Each new row is followed by what is left after taking away its nearest point in the smallest flat space through zero that holds the last named rows.
In the rows, 128 means zero.

K605:
[[141 123 137 121 149 101 176 108 108 150 146 158 134 119 121 146 112 136]
 [143 104 179 104 130 142 143 137 131 130 146 122 115 162 140 116 133 125]
 [ 84 140 132  94  99 149 136  94 167 144 123 121 125 152 136  93 107 101]
 [111 125 126 134 132 146 188 113 153  83 135 115 122 139 127 136 119  98]
 [115  84 118 133 119 114 121 126 107  85 139 149 183 132 107 126 149 125]]
New rows:
[ 99 122 130 132 116 131 120 132 146 137 101 154 130 119 103  95 116 141]
[118 118 141 141 130 133 136 144 141 127 107 149 118 119 106 109 120 144]
[142 112 118 181 107 168 115 111 164 123 108 132 100  82 156 144 146 155]
[137  91 137 158 103 158 130  95 156 135 123 153 118  96 152 134 142 154]
[120 129 170  95 111  94 136 109 130 174 107 108 123  71 154 142  92 128]
[118 108 163 114 108 105 128 127 129 122 107  96 138  76 148 146 113 120]

K499 (5 x 18):
[[ 85 134 113 141 127 149 130 142 161 133 147 125 128 122 152 147 105  82]
 [103 108 135 150 147 110 137 138 111 139 163 154 149 145 115 139 144 157]
 [121  88 142 139 134 135 160 121  73 137 150 139 113 155 111 179 139 108]
 [122  95 130 118 153 110 149 129 135 103 142 128 151 113 142 143 119 124]
 [164 111 137 100 114 105 111 124  91  90 110 158 122 160 135 101 149 120]]
New rows:
[134 114 136  97 132 137 110 109 155 127 126 162 174 101 122 139 158 160]
[129 120 134 102 117 158 110 108 146 137 123 159 152 112 122 153 155 130]
[139 180 129 115 149 127 154 154 103 129 114 169  84 115 127 115 117 106]
[132 171 130 118 164 118 163 156 110 128 124 167  99 105 126 120 115 120]
[108 156 131 123 114 117 110 128 114 140 130 133 167 139 137 107  99 124]
[119 143 137 118 119 120 126 118 101 140 126 121 161 133 130 124  97 122]
[135 136  97 171 149 112 124 148 108  67 139 156 141 119  95  93 150 137]
[135 143  94 172 143 137 136 140 112  80 130 130 122 106  93 115 136 114]

K111 (5 x 18):
[[104 110 121 148 152 191 178 113 147 147 122 146 104 146 125  94  89 128]
 [117 124  97  92 148 157 146 130 131 139 146 121 106 157 149 132 134 118]
 [128 132  97 119 140 137 103 125 147 160 178 124  99 163 134 129 130 150]
 [117 124 119 100 163 135 143 149 109 195  99 158 109 135 148 133 142 149]
 [110 141 129 108 157 157 148 103 136 156 149 189 137 126 144 138 122 173]]
New rows:
[139 102  94 155 151  98 145 141 143  97 158 156 103 123 123 110 151 145]
[138 101  98 148 152  95 153 146 134  95 142 157 108 116 127 113 156 138]
[131 134 137 114 158 125 112 150 152 109 120 120  95 153 160  98 125 121]
[132 140 152 120 154 118 111 142 151 102 117 136 112 137 157 102 123 132]
[139 134 153 162 163 151 137 123  96 100 124 103  98 152 128 123  97 150]
[143 143 153 142 164 135 127 127  87 101 127 108 107 147 137 140 114 156]
[114 108 119 146 104 137 153 158 120 118 153 149 154 128 102 109 158 152]
[115 106 113 138 105 134 151 165 116 122 151 141 148 133 106 111 164 146]
[113 116 136  98 162 159  94 140 161 150 104 129 111 143  95 106 136 126]
[117 124 147  96 150 148  91 131 159 120 109 130 132 128  94 116 140 122]

K830, 5 rows:
[[158 145  92 149 140 128 112 138 127 142  99 126 121 118 137 144 143 119]
 [112 124 137 163 137 102 183 115 137 152 122 124  88  83 128 128 155 159]
 [107 144 169 114 113 106 117 134 145 135 109 130 154 128 128 126 115 100]
 [133 132 165 135 162 118  92 136 145 165 102 116 159  76 111 100 157 119]
 [131 139 122 131 115 121 135  81 111 163 107 157  95 130  82 101 129 139]]
New rows:
[133 108 151 147 144 118 121 146 164 122 130 117 128  96 143 152 146  96]
[137 107 136 135 128 129 121 119 145 121 136 137 112 124 120 140 132 102]
[178 119 141 112 147  89 115 113 120 114 144 119 122 111 141 129 133 172]
[172 131 145 106 131  80 114 111 122 114 133 126 124 125 142 136 121 158]
[141 143 126 114 131 155 120 125 123 130 135 123 136 150 146 119 142 128]
[131 146 136 120 128 142 135 121 128 137 129 124 128 140 146 120 145 131]
[147 130 131 114 144 149 163 139 140 137 105 128 168 122 123 145 109  93]
[146 121 126 116 145 154 176 126 132 138 116 132 153 122 113 137 112 109]

K821, 5 rows:
[[112 135  79 146 113 122 117 135 161 123  95 118 114 164 116 138 131 114]
 [ 90 108  91 143 127 139  92 116 137 143  92 144 144 148 152 130  95 140]
 [136  97  98 132 114 137 121  99 141 126 127 127 124 116 157 128 149 121]
 [116 115 131 142 156 131 121 150 105 121 159 115 116 127 131 173 113 140]
 [105 146  98 130 127 111 135 124 134 135  73 105 119  88 114 124 151 141]]
New rows:
[158 130 117 130 131 114 127 128 129 161 115 122 126  98 101 149 114 122]
[162 123 119 130 127 120 121 125 132 161 124 132 131 113 108 146 106 117]
[137 138 106 150 140 103  98 160 100 148 164 124 117 122 115 147 149 127]
[140 139 109 141 126 107  95 142 109 157 147 141 133 124 123 117 147 125]
[140 153 146 117 124 118  90  99  91 166 125 150 128 114 100 131 109 123]
[146 144 123 126 118 118  90  98 104 156 132 139 113 122 102 147 124 112]
[133  99 150 168 145 157 119 150 133 136 129 109 120 150 121 133 135 167]
[141 106 151 160 133 154 126 139 141 139 115 112 124 142 119 112 147 163]
[ 99 117 123 140 147  83 145 125  93 112 129 147 140 125 140 140 153 148]
[110 121 123 137 134  84 146 123 107 110 130 155 142 147 137 127 154 135]

K619 (5 x 18):
[[139 147 155 127  69  88 116 139 152 121 128 127 154  96 134 149  89 175]
 [136 122 189 131 106 134 187 134 155 158 137 173 163 135 149 117 164 144]
 [155 133 115 137  89 129 188 134  96  94 166 131 115 142 178 106 112 137]
 [113 129 118 112 131 113 107 125 106 128 121 148 161 152 154 129 118 163]
 [126 107  95 143 105  83 157 131 139 133 125 182 139 136 147 167 148 145]]
New rows:
[144 119 159 104 128  95 130 154 161 122 113 129 134 142 128 142 109 143]
[144 114 141 105 146 109 135 150 145 115 118 122 117 153 130 132 115 125]
[119 130 141 161 121 107 155 157 112 113 152 124 159 159 139 105 160 109]
[113 134 135 159 125  99 122 156 120 113 140 108 155 145 118 117 147 109]
[135 122 152 115 108 157 155 100 116 123 121 133 135 123 118 142  97 126]
[128 116 134 115 119 151 145  97 114 125 114 139 133 128 113 152 102 123]
[105  96 107  96 122 118 137 110 156 150 112 139 135  94 106  99 158 143]
[113 104 101  94 114 124 140 111 138 132 124 123 127  96 118  86 140 146]
[148  97  98  99 150 104 139 115  95 108 116 158 125 132 136 120 101 110]
[152 104 136  99 142 111 138 118 120 121 113 149 132 113 120 117 102 110]

K82 (5 x 18):
[[ 96 117 143  96 103 142 112 143 155 151 114 146 116 152 138 148 150 147]
 [ 76 118 102  63 136  88 130 186 103  91 105 128 123 108 145 122 151  68]
 [110  81 101 145  77 123 159 138 184 107 134 136 117 105 154 112 138 105]
 [102 116 101 111  67 114 135 179 163 129 127 147 139 127 138 179 126  89]
 [116 135 121 147  93 134 112 127 155 129 109 154 126 109 173 180 113  85]]
New rows:
[162 104 157 142 139 137 116 122 107 149 102 138 156 140 127 142 140 128]
[153  90 145 136 130 128 128 135 114 137 104 136 154 132 129 131 146 116]
[143 115 134 128  94 120 102 118 174 150 104 140 135 124  96 122 145  86]
[149 124 138 123 120 116 100 113 150 145 104 131 136 124  88 108 145  90]
[144 171 110 109 108 130 149 137 137 132 159 144 111 149 104 163 141 142]
[137 164 112 115 126 130 148 117 133 115 147 143  96 130 128 137 148 131]

K746, 5 rows:
[[134 120 157 160 155 115 143 127 124 134 134  76 121 140 113  89 101 158]
 [160 134 106 129 138 140 115 138 111  97 150 141 150 135 132 123 116 140]
 [119 120 129 113 141 127 171 123 137 163 139 149 134 136 128 105 104 126]
 [121 115 135 145 120 114 115  89 159 133 133 169 147 139 123 109 149 133]
 [153 133 135  87 110 102 184 150 151 164 137 156 119 179 111 132 173 161]]
New rows:
[127 119 127 141  96 102  98 115 106 126 138 107 114 105 159 107 152  94]
[141 120 122 126 103 101 126 126 104 137 151 118 119 120 157  97 143 105]
[103 108 116 112 147 117 102 111 149 115  96  94  99 118 105  96 152 114]
[123 113  97  93 152 125 117 125 141 112 113 117 112 129 109  95 143 119]
[112 100 110 159 129 145  96 116 157  98 109 100 145 127 131 119 100 139]
[119 106 105 125 119 141 129 136 160 119 110 115 137 142 129 133 114 141]
[158 109 119 115 145 100  93 100 126 115 130 140 110 107  96 133 143 136]
[150 109 119 103 152 104 115 109 121 131 129 134 103 103  98 132 126 129]
[108 102 160 141 111 160 153 121 131 136  94 118 128 110 149 116 127 115]
[137 108 148 136 110 161 148 133 125 117 108 130 139 126 147 118 137 132]
